There are 4 ways to turn a row about zero (a turn may also mirror it). The second row of each pair is the first, turned, with some noise. The first 40 pairs use one turn. New pairs use 3 turns, one after the other, and a turn may come again.
Known pairs, each followed by its turns in order:
[ -9  27   3  -8  15 -22  -8 -21   2]
[ 16   7  11   3 -16  21  26  16  17]
z59

[-13  -3 -38  21  12  27  38  -5 -16]
[ -5 -39  -8 -24 -19  20   7  41  10]
z687

[-3 34 37 28 25 -2 12  2  7]
[  6  34  17 -28   8  14   9  10 -38]
z649

[  4   4  15   9 -20  28 -23  27   8]
[ -8  -6 -18  18  10  17   1 -22 -34]
z687

[ 24  -2 -24 -17 -13 -36  -3 -15   6]
[ 12  14  39 -14  18 -21  13   6  -5]
z687

[  7 -22  -2   8 -12 -17   5 -14   1]
[-17   4  10  -2  -6 -21   8 -11  18]
z649

[ -9  28  -1   6 -20  21  15  -9 -18]
[  4 -25  15  -3  -6  38  -9  -9   1]
z687

[ 13   0  14 -14  19  -4 -35  -8   8]
[-21   0 -21  -5 -19   7 -12  25 -14]
z649

[ -6 -38  -5 -20  35  -6  -2 -14  -3]
[-17 -12  22  -7 -26   8 -35  12  19]
z649

[-29 -38   2  -9  13 -18 -15   4  15]
[ 23 -39  23 -16   9   5 -20   2   8]
z59

[ -8  15  10 -11  -4 -37  -3  12 -18]
[  6  31   8 -15  10   9   4 -22  23]
z687

[ 35 -19  34   9 -10 -13  14  13 -14]
[ -4 -24 -46   2 -12   4  -8  -9 -19]
z59

[ 19  25  -4 -21   4  -2  41 -10   4]
[ 26  13  10 -17  24 -12   4  31  19]
z649

[ -6 -20 -16   0  28  40  20 -29 -17]
[ -5  12  18 -26  14 -14  20 -53  -2]
z59

[ 33  -8   6   7 -22 -28 -10   7 -18]
[-12  33 -21  15  -6 -22   5  -8  16]
z649

[ 25 -21  12  -3  12  -3 -34 -31   0]
[ 35 -12  -9 -23 -26 -26  16  -1  -4]
z59

[-20  21 -15  13 -12   2  12 -32 -16]
[  5 -10  27  24  21 -18   9   7 -20]
z649

[-15 -10 -26  -7  -7 -12  21  14  16]
[-13   4   4  -3 -25 -19  17 -16 -13]
z45

[  4 -29  -5  38  17  10  14  15  11]
[-26  -3  -5   9 -25  10 -14  20 -31]
z45

[ -6 -10   0  -4  -7  18  18 -30   0]
[ 14   4   1   8  15 -10  17 -31  -4]
z59

[ 33 -35  17  12 -36  13  -2  14 -28]
[-24  -3  -7 -38  -1  -6 -24 -20 -48]
z687

[-17  16 -14  36  -1  16 -14  13  12]
[ -6  34  -1 -11  16 -11 -20  14  24]
z59

[-10   9   0 -38 -20   4  -1 -39   6]
[  2 -13  38  17  21  -4 -36   0  16]
z687

[  9 -26  -3  13  -6  -3   4  16 -26]
[  2   5 -24  -2  -9 -19 -23  14 -15]
z45

[ 16   4  -2   9  -2 -12 -22   4  23]
[ 17   6  -1  23 -18  20  -2 -10   1]
z45

[ 22 -28 -15   6  -1  13 -14  -1 -16]
[ 15  -9 -28   3 -14 -10  -4  30   4]
z45

[-31  21  14 -27 -16 -26 -37 -11  15]
[  3  12  16  32  37  -3   1 -33  30]
z687

[ -6   1  14  15 -34 -28  23  -9 -27]
[-17  36  -2   4  15 -27 -26  -7  13]
z45

[-10 -13  24  17 -18  39 -15  -1 -18]
[  9  13 -17   3 -11 -23 -34 -33   8]
z59

[ 14  13  -7 -29  -7  -4  -4 -35  -5]
[  0  -6  -4  13  -3 -23   4  40   7]
z649

[-8 -2 22 -9 12 10 14 28 12]
[ -3   6   6  -8   3  28 -26  -5 -22]
z59

[-11  28  22 -16  22  -6 -12 -33 -20]
[-11  14  25  24 -24   9 -13 -12  35]
z687

[ -1 -24 -18  -4 -17  13  43 -15  52]
[ 20  -2   3  12  66  -7   8  -6 -34]
z59

[ -6 -40  -2  35  12   6  27  -3   4]
[-39   1  -1   9 -23  -7 -18  30 -14]
z45

[  3   7   6  -9 -18  17  18   9  32]
[ 20 -14 -11 -26   8  -1  23  -3   6]
z649

[-11  23   2  -5 -18  17  21  15   4]
[ 21 -11  -6   4  10  37  -8   1  -2]
z687

[  8  15   7  28  52 -11   5 -17 -22]
[-12  36  30  -7  10   6 -33  18 -27]
z649

[  3 -16 -12   0 -20   8   5  17 -19]
[  9   5 -11  -1   1 -29  -5  11 -18]
z45

[  7 -30  -4 -14 -10  28 -13   5   6]
[ 18 -26   6  11  -8 -18   6  23  -6]
z45

[ 14  19  14  12  20  18  -3 -21 -19]
[ -4   0 -15  -5  31  29  -5  17  13]
z45

New pairs. What belongs after each?
[ 18  11   1 -13  -3 -16 -23  -5 -15]
[ -1  -6  21  -5   2   0 -25  10 -20]
z649 z649 z649

[-16   1  25   8   3   2   7  -3 -21]
[ -6  10  -7  15 -20   1  24   8   9]
z649 z45 z687

[  1  20 -15 -23  32 -32 -16  19 -20]
[  8  -6   9  30 -17 -18 -47  10  -8]
z649 z649 z649

[ -2  -6  -6 -27   4  14  -7   3 -40]
[-17  14 -12 -19  -2  19  33   7 -18]
z59 z45 z649

[ 47 -17  -9 -17 -16 -10   6   8 -36]
[  4  17 -25  29  22  -5   3  16 -45]
z687 z649 z45

[-14 -12  17   9  32 -15  -4  11   7]
[  6   4  22  -2  -1 -19   8 -33 -11]
z45 z59 z687

[ 14  -2   6  26  -1  -5  35  -6 -21]
[ -9  -6   0 -35 -14 -11  12 -28  -4]
z687 z59 z687

[-21   0 -29 -18 -10  21 -26 -29 -16]
[  0 -15  16  -5  39 -22  22  31  16]
z687 z687 z59

[ 2  6 -7 26 17 36  3 15 48]
[ 29 -12   9 -11 -15 -39  32  32   3]
z45 z687 z45

[ 17  -2  -3  10  -6 -13  14 -13   0]
[ 13  18 -13  13  -3   3  10   8   0]
z45 z59 z687

[  2  26 -18 -10  20   3   0   5  11]
[ -7  -1  20  -9   7  31   0 -11  13]
z45 z45 z649

[ 13  10  49   6  -8  12   3 -25   1]
[ 36   5  -3 -27  -3  13  21   6  30]
z59 z59 z687

[ 24   8  22  19  27  24  10 -17   1]
[ 24 -20  23 -20 -26 -13  15   2  15]
z687 z649 z687

[ -8   2   7  10 -16  -7  -8  21  22]
[ -7   0 -14  -9  13  15 -17  10 -20]
z45 z45 z649

[-26  11   3 -17 -31   9  -3 -14 -20]
[ 22 -19 -17  18  12   1  -4 -18  32]
z687 z59 z45

[-16 -16   3  28  14  14 -16  -8 -13]
[ -5  37  -2   6   8 -13 -20   3  -6]
z649 z649 z45

[  1  43  46 -27  19  -4 -31   3 -24]
[-13 -23 -15  50 -40   4  34 -18 -18]
z45 z59 z59

[ -8 -22  23   6   8   9 -20  45  16]
[-18  15 -29  17 -31 -18  24  -9  14]
z687 z649 z687

[ 16  33  -4   1 -15   3  41   8 -39]
[-21  29  -3  45   1 -26  21  -1 -22]
z687 z59 z649

[-11  -5 -13  32  33  16 -11 -15 -42]
[-20 -10 -33  26  26  17 -34  10 -17]
z59 z59 z45

[-21  27  12 -13   6  10 -15 -23 -20]
[  6  19 -11  14  18  23  11  10  31]
z649 z649 z45

[  0 -11  28  -7  34 -20 -18  39   2]
[  2   9  -5 -45   1 -15 -26 -34  13]
z649 z687 z59

[ 30 -21   8  -8 -19  16  18  -7  -6]
[ -6   3  33 -17   3  17  14  10  19]
z45 z649 z45

[-15  15  11   6   0  11  -1  10 -20]
[-14  12  -2  -1 -14 -14 -19   8  -3]
z45 z649 z59

[ 19 -12  31 -14   9  -2  29   8 -15]
[ 18 -27 -32 -13  -4 -10  -6  10  20]
z59 z649 z59

[ 14   1  27  18  12 -27   5 -11  -3]
[ -5  11   2   8   3 -39  13  13  -8]
z59 z649 z687

[  5  14 -10 -16 -12  10  12 -23  45]
[  7  21 -25  10  17   8  -2  30 -31]
z59 z649 z649

[-18   7 -22  25 -29  26  -4  20  -2]
[ 13  28 -17 -13  27  -4  -9  17 -35]
z45 z649 z649

[ 26  18  24   7  27 -11 -27   8 -10]
[  1  34  37   4   8  11  -5 -15 -17]
z649 z59 z45

[ 16   4 -24  -7 -29 -29  23 -20  -2]
[ 29 -24   6  -9  -9  33   3  25  -8]
z649 z649 z649

[  7 -16  -2  -3  -6  18  -2  -9   0]
[-17  -4   9   5  -3   0  16   2  -7]
z45 z687 z59

[ -6   0  -8   5  -2   0  11   0 -24]
[ 15  -1   4 -11 -14  10  11 -12  -4]
z45 z59 z649

[ 22  -4  12  30 -12  -1 -15  20  14]
[ -2 -23  32  19   3  13 -22  -4 -12]
z649 z687 z45

[-23   4  25  21  -4 -14 -25  -3  38]
[-39 -15 -13  31 -10  -8  27 -10   4]
z45 z649 z59

[ -6 -16 -24 -11   1 -15  -2 -17  -3]
[-15  11 -15  -1 -25   2  12  -5  14]
z649 z687 z45

[  6  20 -26   0   2  -8  26   9  22]
[  4  26  -9   9  -5   8   6 -22 -33]
z649 z687 z45

[  4  -9  26   0 -24  -6 -12 -17  23]
[  1  -4 -35   9  27   0 -18   8   7]
z45 z59 z649

[ 15  -1 -23 -39 -15 -18  19  -1  29]
[ 22  21  -3   7 -32  29 -34   7  -4]
z649 z59 z649

[-22 -21   4  34   8   1   3  16  32]
[-13   3 -17  23  15 -27  22 -32   0]
z649 z687 z687

[ 21  31  11  -9   7 -19   7  -2   2]
[ 13   7  -4  18 -14 -29   1  -5 -25]
z687 z687 z649

[ 10  14  28 -10  -7 -12   9  -3  21]
[-14   3   4 -19  -6  21  23  21   0]
z59 z45 z687

[-18 -10  18  24  -5 -39  34 -14  13]
[ 29  -3 -11  -5   0 -35 -23  -2 -37]
z649 z59 z649

[-15  20  -3   9   7  11 -11  12  -8]
[ 24  -4 -20  13   1  10  -3  -3 -10]
z45 z649 z45

[  6  30 -21  -8  -8   9  10  30 -28]
[ 28  36   1 -20   0  -8  -8  21 -12]
z59 z59 z59

[  7  -9 -13 -14  12  11  -7 -18  25]
[ -6  -4   3 -11 -11 -22  13  24  18]
z45 z649 z649

[  3 -37 -49   2 -15 -19 -39  12   3]
[-19 -31 -22  28 -19  -6 -51  17  -8]
z687 z59 z687

[-10   9  -1 -35  -9  27  17  -6   0]
[  0 -25  20   1  13 -17 -22 -23  -9]
z59 z687 z687

[ 20 -15   4 -20 -17   2  -3 -20  44]
[ 24 -32 -17  34  10   3  13  -2  16]
z649 z45 z59

